The rows of a group lie close to one hidden flat surface of 11 dimensions, which passes through zero. Surfaces can cross.
In the rows, zero is written as 128.
Some rows, each with its group after it:
[119 153 122 102  92 134  88 142  99 193 107  82 159 201 173  74 124 120
  66 133]
J207
[124 141 112 102 142 130 129 117 146 158 149 154 143 112 149 151 136 195
 144  91]
J915
[113 140 120 122  80 137 131 174  91 152 169 131 137 142 178 162  75 141
 141 104]
J894
[115 139 142 146  87 177 107  94  95 154 176 144 184 179 145 136  80  85
 131 107]
J894
[120 135 154 132  92 181 155 119 134  83  74  97 130 182 128 122 112 128
 117 103]
J207
[136 192 134 100 158 137  79  97 160 190 139 113 141 113  75 128 173 112
  80 130]
J522
[115 124  43  87 105 190 140  98  90 162 214 137 139 155 146 140  99  89
 156 155]
J751
[117 167 115 145 134 140 147 163  99 130 119 131 138 146 172 102  96 160
 126 120]
J915
[165 141 133 124 156 156 161  98 133 108 216 187 137  53  72 140 190 112
 187 166]
J207
[124 103 106 129 130 156 146 139 110  87 100 129 118 150  85  91 146 115
 126 157]
J842
[120 100 100 137 122 112 141 116  92 129 150 155 135 162 120  99 116  91
 162 163]
J522
[128 110 105 147 158  94 109 139  90 154 180 143 135  99 140 107 124  92
 122 165]
J894
[104 143 131 105  78 119 115 174  66 184 210 107 113 127 143 144  70 119
 161 145]
J207
[141 160  87 121 104 148  77 121 143 157 168 133 113 108 126 166 107  97
 157 166]
J842
[126 103 125 128 112 105 115  88 165 122 106 113  94 125 146 157  94 132
 176 135]
J522
[115 130  79  92 114 156 117 142 144 142 125 155 126 142 124 155 120 200
 152  98]
J894
[109 142 138  99 149  54 143 116 118 198 178 151 150 133 126 137 137 139
 132  99]
J751
[133 131  82  98 114 198 158 150  73 127 150 109 148 160 167  60 154 119
 102 166]
J522
[129 160 112 120 172 148 109 140 148 145 145 158 148  95  85 156 160 150
  86  94]
J522
[155 171 161 164  75 170 106 159 120 118 165 124 145 109 143 173 104  55
 116 134]
J842
[104 104 158 143 110  93 122 153 100 142  99  87 146 186 114 135 110  44
  24  91]
J522
[131 108 112 112 127 195 101 145 128 120 137  89 126 100 145 153 129 122
  62 106]
J522
[104  73  78 106 147 123 108 149 115 138 151 139  99 101 111 152 106 179
 146 122]
J842
[109 127 120 133 160 114 155  82 157 134 136 146 142 131 132 183 105 118
 116  72]
J207
[151  97  74 117 119 227 101 152 103  99 109 114 148 146 136  63 175 121
  73 169]
J751
[136 121  83 110 127 170 144 141 102 116 135 128 130 142 132  86 150 126
 131 166]
J522
[117 137 147  82 117 117 138 197 122 141 100 106 117 129 137 119 155 221
 101  88]
J842
[110 192 154 126 133 135 129 130 145 157 140 160 159 142  88 174 123 156
 115  62]
J915
[134  82 110 127 125 103 158 110  88 123 197 172 130 123 106 104 140  87
 201 186]
J915
[110 168  90 108 152  96 133 127 136 168 113 111 118 156 109 133 126 101
  87 129]
J915
[106 141 126 115 114  74 111 177 128 154 120 131  99 143  70 155 115 133
 131 123]
J894
[127 120 101 150 141  80 111 160 104 141  91 124 129 165 133  84 128  88
  86 160]
J207
[139 147 196 143  73 127 127 114 126 113  86 105 140 180 117  85 139  98
 147 151]
J751
[106  81  65 132 154 109 140  90 121 150 165 157 146 142 179 168  77 115
 129  96]
J751
[ 96 156  44 126 187  64 146 164 132 160  92 114  93 134 173 145  77 145
  80 113]
J915
[145 124 150 166 137 131 131 128 131  87 114 133 123 107  98 122 139  82
 120 152]
J842
[126 143 180 141 137 102 104 169 125 145 146 108 126  77 121 162 123 122
  74  97]
J842
[147  94 167 148 135 101  90 117 124 114 135 105  98  74  96  98 148  96
 152 193]
J522
[130  94  84 137 110 152 146 162  99 102 150 160 141 143 150 136 113 119
 133 126]
J842
[141  74 129 144 151 118 111 111 138 101 131 132 106  81 116 125 139 129
 150 156]
J522
[125 128  52 144 201  83 150 151 124 126  92 151 127 134 142  98 139 123
  80 140]
J894
[144 109 152 147 135 101 145 112 138  95  68 139 139 149 144  66 163 153
 143 143]
J207
[121 178 140 129  78 158 169 148 144 101  82 128 128 175 174 141  92 185
 173  95]
J894
[112 133  94 122 121 131 185 153 105  99  89 113 106 173 139  98 110 136
 138 143]
J207
[148 132  82 104 103 197 134 115 125 128 151 145 157 145 178 114 144 142
 143 139]
J842
[134  85 147 123 105 119 105 150 144 107  86  97 113 131 126 143 141 116
  81 111]
J915
[128  81  97 154 147 189 126 178 124  58 117 163 127 100  99 162 130 151
  97  97]
J915
[122 106 158 105 120  77 126 146 121 163 154 111 129 110 159 155 130 140
 104  88]
J894
[148  89 183 108 110  90  73  92 148 162 123  93 135 116 129 105 177 113
 103 137]
J915
[125 120 126 155 126 195 112 118 167  80 126 125 109  78 153 216  67 150
 135  79]
J915
[128 196 132 107 157 104 124 141 158 154 119 144 119 103  99 133 154 192
 144 120]
J915
[132  77 102 159 143 152 141 141  97  98 159 156 158 112 184 135 110 119
 109 108]
J894
[122 150 114 149 156 127 143  95 124 121 177 129  87  84  93 159  85  73
 183 176]
J751
[113 170 123  93 129  78 149 139 115 186 194 138 111 103 128 156 108 146
 183 133]
J751
[121  94  82  99 140 108 175 107 155 109  79 157 131 177 119 133 156 154
 127  96]
J751
[128  80 126 127 106 167 187 109 121  58 139 115  85 108 128 149 101 115
 193 148]
J894
[137 186 126  99 128  80 124 151 164 156  77 106 102 134 112 113 165 155
 119 145]
J842
[144 142  31 115 160 127 158 190 120 128 170 189 126  90 142 166 147 146
 122 127]
J207
[ 98  63 117 115 108 178  78 138 120 120 142 129 122 132  61 177 104 135
 107  88]
J842
[119 221 239 101 130 149  88  81 137 182 123  15  99 101  69  83 145 114
 109 168]
J842
[137 125 102 123 158  86 101  96 179 155  74 125 133 125 220 110 129 206
 122 107]
J207
[122 161 118 129 116  81  88 187 144 152  90  93  82 118 131 159  95 131
 101 135]
J751
[142 110 127 124  98  69 150 136  99 159 132 183 198 204 167  80 168 119
 125 115]
J842
[133 133 133 145 124 123  73 148 111 146 160 108 108  93 100 134 112  81
 120 174]
J751
[139 109 138 147 113 175 149 125 158  44  65 110  94 120 117 141 123 139
 143 127]
J522
[168 185 110 150 130 135 102 148 163 122 104 135 124 102 149 132 143 116
 119 160]
J207
[107 123 102 135 144 117 105 125 160 118  33  73  91 160 145 116  97 141
  80 122]
J207
[133 105 149 145 152 124  84  94 136 172 151 153 199 125 170 141 141 129
  63  65]
J894
[135 117 144 152  92 176  98 115  79 139 193 118 153 118 183 105  86  97
 159 166]
J751
[153  99 160 119  37 153  85  89 136 131 106 115 149 192 151  85 144 108
 168 162]
J751
[150  81 142 119  63 143 139 178 121  64 124 125  88 107  95 149 142 116
 171 158]
J915
[121 126  82 104 101 161 123 132 108 142 141 118 131 164 129 125 117 105
 120 143]
J522
[118 163  83 125 177 102 140  95 123 174 151 137 138 135 131 113 124 103
 121 146]
J522
[131 142 121 122 149 119 162 137  98 140 140 172 165 141 170  57 154 204
 171 134]
J915
[160 133 127 160 120 179  93 116 157  95 121 140 139  93 154 148 127 126
 131 133]
J207
[137  53 112 175 135 112  84  84 148 105 102 137 131 125 187 130  91 111
 137 133]
J751
[138  95 156 173 146 122 137 101 112  80 103 154 143 152  62  65 167  71
 139 174]
J894
[126  94 121  98 163  89  83  98 136 188 161 148 145 114  86 118 177 138
 114 127]
J894

New rows. What belongs after each?
[143 176 170 122 107 148 128  95 173 132 109 117 141 126 151 147 133 153
 144 101]
J207
[118  49 120 100  76  94 105 142 127 143 122 129 126 163 160 145 114 156
 142  99]
J522
[136 144 170 165  78 169  76 158 132  99 105 175 153 154  72 127 126 157
 162 118]
J894
[135  66 148 135 115 136  77  55 136 141 172 165 153 119 112 126 133 128
 193 139]
J842
[133 191 106 120 220 127 130 104 154 165 131 141 154  99  97 118 182 138
  59 109]
J522
[141 124 140 119 106 174  91  98 151 123 131  78 101  90 147 140 116 123
 139 151]
J522
[139 138 139 166 120 150 134 118 138  89 128 127 115 106 130 158  94  89
 151 142]
J842
[145 160  64 107 173 139 110 125 133 160 149 115 114  88 127 111 159 105
  97 179]
J842
[126 161 108 135 117 105 148 146 133 112  73 104  92 165 115 108 112  99
 132 165]
J751
[139  94 178 160 143  38 129 131 128 102  91  99  78  90 124  87 134 111
 161 186]
J522
[133 176 145 159 106 127 120 152 107 133 110 149 157 169 133  91 122 125
 133 140]
J894
[118 102 165 126  96 177 121 110 112 114 128 106 142 155 119 117 120 117
 123 118]
J207
[173 148  91  84  77 128  98 190 193 137  85 176 151 136 163 169 199 217
 116  82]
J842
[121 100 136 109  63 142 106 164 112 138 156 140 143 154 111 166 117 118
 129 100]
J751
[125 138  98  97 113  73 114 110 141 172 136 147 105 143 125 123 124 159
 207 164]
J522
[130 154 168 115 101 146 168  82 129 134 176 140 140 124 170 135 108 165
 215 117]
J751
[138  96 107 124 104 133 123 114 115 118 159 143 114 125 120 115 128 108
 188 181]
J751
[132 107 142 147 160  99 149  92 130 115 140 150 128 101 139 116 131 139
 171 138]
J751
[126 109  67 128 174 130 110 168 127 128 130 138 108  74 178 136 114 200
 117 123]
J915
[167 124 116 151 135 142  94 135 132 147 190 166 186  87 172 165 158  77
  72 112]
J842
[169 174 149 125  79 114 102 166 163 135 112 142 125 117 139 149 159 141
 147 140]
J842
[123 136 110 108 136 153 133 106 108 147 174 124 127 119 110 120 129 107
 141 154]
J207
[ 96  64 119 127 172 114 101  57 138 156 172 143 135 105 133 163  85 145
 143  88]
J842
[142  95 141 167 137 153  78  76 150 108 105 115 132 111 151 115 114 118
 128 147]
J207
[127 208 174 124  77 159 132 201 111 140 114 123 141 139 169 109 112 219
 150 103]
J915
[142 101 127  68 113 182 151 118 109 142 184  76 133  91 205 125 155 135
  99 125]
J894
[163 179 160 151 185 145 141 134 129 114 147  90 119  36 146 108 168  99
  81 169]
J842
[111 158 131 159 149 167 161 103  81 129 147 168 200 201  83  82 136  70
  94 113]
J915
[139 150 217 126  69 171 117  90 129 137 182 126 156 111 140 150 117 136
 187 110]
J207
[122 147  72 104 130 148 120 108 127 157 151  98 101 119 162 134  94 123
 147 165]
J522
[127 158 136 125  89 123 138 174 105 130 112 121 133 172 120 115 131 104
 112 137]
J842
[128 105  60  88 156 154 130 157 133 126 127 135 116 103 122 136 158 180
 103 115]
J207
[123 143 160 126 126 134 156 125 137 120 136 137 136 115 130 152 123 157
 140  89]
J751
[110 130 102 152 110  91 131 128 175 102  69 117  79 146 147 210  45 114
 142 101]
J751
[128 103  69 138 120 136 127 159 106 115 150 155 118 130 125 148 103 104
 139 149]
J842
[136 121 115 132 104 132 101 113 140 139 113 152 167 188  92 129 152  71
  93 119]
J842
[132 144  99 105 114 128 104 164 123 167 159 136 138 121 154 152 131 133
  98 112]
J842
[132 122  84 122 146 137  84 204 117 143 134 138 131 103 109 145 150 134
  52 118]
J894
[130 116 162 154  98 151 138  79 131 107 103 121 158 180 157 112 109  98
 132 115]
J751
[129  76  68 109 143 178 118  76 154 113 132 146 141 143 101 151 146 101
 108 116]
J751
[146  84  98 149 105 121 129 171 129  95 131 189 152 133 149 167 132 128
 124  96]
J842
[142 178 185  95 127 128 176  79 167 120  91 126 140 151  77  87 205 156
 157 130]
J751
[128 133 155 142  83 202 103 162  99 117 163 126 148 117 154 152  95 141
 129 107]
J915
[120 120 169 136  88 178 142 112 165  78  98 133 140 152 100 197 112 124
 117  54]
J751
[116 134 133 150 169 131 159 125 105 122 166 144 138  95 155 136 103 141
 134 109]
J751
[149 146 139 161 143 134 129 102  98 137 173 124 148  96 202  84 114 102
 157 181]
J894
[118 166 112  63 124 117 184 163 131 146 149 148 112 132  72 154 165 174
 152 106]
J751
[148 150 160 147 136 206 115  34 171 115 132 106 155 103 179 139 120 119
 129 113]
J894
[ 96 108 136 100 128 103 113 140 154 139 102 112  86 110 115 168 102 218
 152  82]
J842
[143 138 196 135 135 131  83  87 157 139 113 114 152 125  66 110 183 102
  93 125]
J915
[129 180 205 178  92 138 141 186 121  79  73 119 115 135 112 119 104 150
 144 123]
J915
[138 151 166 140 117 129 137 149 140 100  93 112 119 123 113 127 144 130
 119 126]
J842
[153 116 108 132 129 147 127 141 136 115 138 156 154 111 155 139 159 130
 105 119]
J842
[127 146 106 134 165 169 148 111 161 103 103 182 163 146  80 149 162 150
 101  76]
J522
[142 129 156 135 133 147 116 137 117 120 143 134 140 106  95 105 164 119
 121 146]
J522
[149 115  59 135 151  73 140 189 127 110  90 174 126 145 100 110 181 102
  93 157]
J842
[107 147 144 145  89 104 146 118 124 128 113 120 125 195  75 160  88  34
 122 122]
J751
[130 105 110 148 149  79 117 125 124 130 143 139  99  98 140 128 104 118
 168 165]
J751
[124 131 188 107  83 174 133  70 161 100 116  98 106 144  60 145 129 119
 185 133]
J894
[181 144  96 108 124 137 118 203 152 120 135 192 153  79 154 136 213 207
 123 117]
J207
[134 101  89 188 188 129 104 129 145  84 122 161 115  74 113 159 105 104
 114 135]
J894
[134  93 103 158 131 166  91 137 154  84 109 121 105  80 176 177  82 156
 128 111]
J751
[113  77 168 136 139 118 145 111 131 105 118 135 132 116 137 130 122 180
 144  84]
J842
[139 106 131 158 125 158 157 108 114  70  83 130 141 172 108  70 147  79
 125 164]
J751
[127 103 131 122 121  96  98 148 108 153 162 124 119 103 133 129 123 122
 135 147]
J522
[121 157 124 148 141  82 154 227  98 107 111 164 102 110 109 107 125 187
 157 145]
J915
[159 201 135 121 146 150 143 130 142 134 121  98 133 102 153  99 169 113
  97 161]
J842
[115 115  71  95 131 169 119 116 103 152 167 121 120 133 134 108 115 141
 153 160]
J842
[146 126 122 112 114 204 107 139 128 114 140 108 135 108 124 127 155 133
  99 133]
J894
[131 182 119 124 120 170 123 181  99 128 130  91 107 119 104 109 129 108
  97 166]
J751
[132 119  85 112 163 131 117 117 125 137 125 118 113 116 119  91 152 126
 119 172]
J207
[134 120 145 113 105  90 114 125 115 167 168 123 125 111 177 123 116 143
 169 145]
J915
[134 136 152  96  94 124 126 109 130 156 122 101 140 165 135 105 153 113
 120 136]
J915
[118 149 184 169  84 130 150 115 108 120 164 165 161 152 142 159  71 115
 192  97]
J522
[134  92 128 136 121 144 122 141 112 100 152 150 128 108  94 137 134 112
 144 137]
J751
[126  86 136 172 159  88 112 152 107  96 164 140  73  42  88 147  97 109
 178 179]
J842
[131 126 167 156 124 157 144  54 142 105 145 127 138 116 167 131  93 125
 187 131]
J842
[133  78  97 124 165 113 107 102 138 135 144 190 147 111 122 108 164 191
 169 129]
J894
[138 113 161 155 130 107  73 109 143 147 117 112 142 105 197 117 109 151
 118 120]
J751
[160 109 122 126 154 157 119 132 110 134 181 146 171  79 164 104 186 128
  91 134]
J842
[144  67 123 122  63 118  72 203 103 123 116 135 126 139 147 108 143 154
 130 150]
J751
[137 143 171 153 167  65 128  98 174 118  78 108  96  96 107 123 142 126
 134 143]
J522
[146  45 161 153 152  92 178 113 135  58  84 174 147 127 139  85 181 174
 152 110]
J894
[138  85  62 155 185  96  59 119 135 157 135 146 138  97 159 127 123 104
  80 146]
J207
[153 115  98 140 175 151 104 106 155 120 113 174 161 103 160  97 168 196
 133 123]
J894
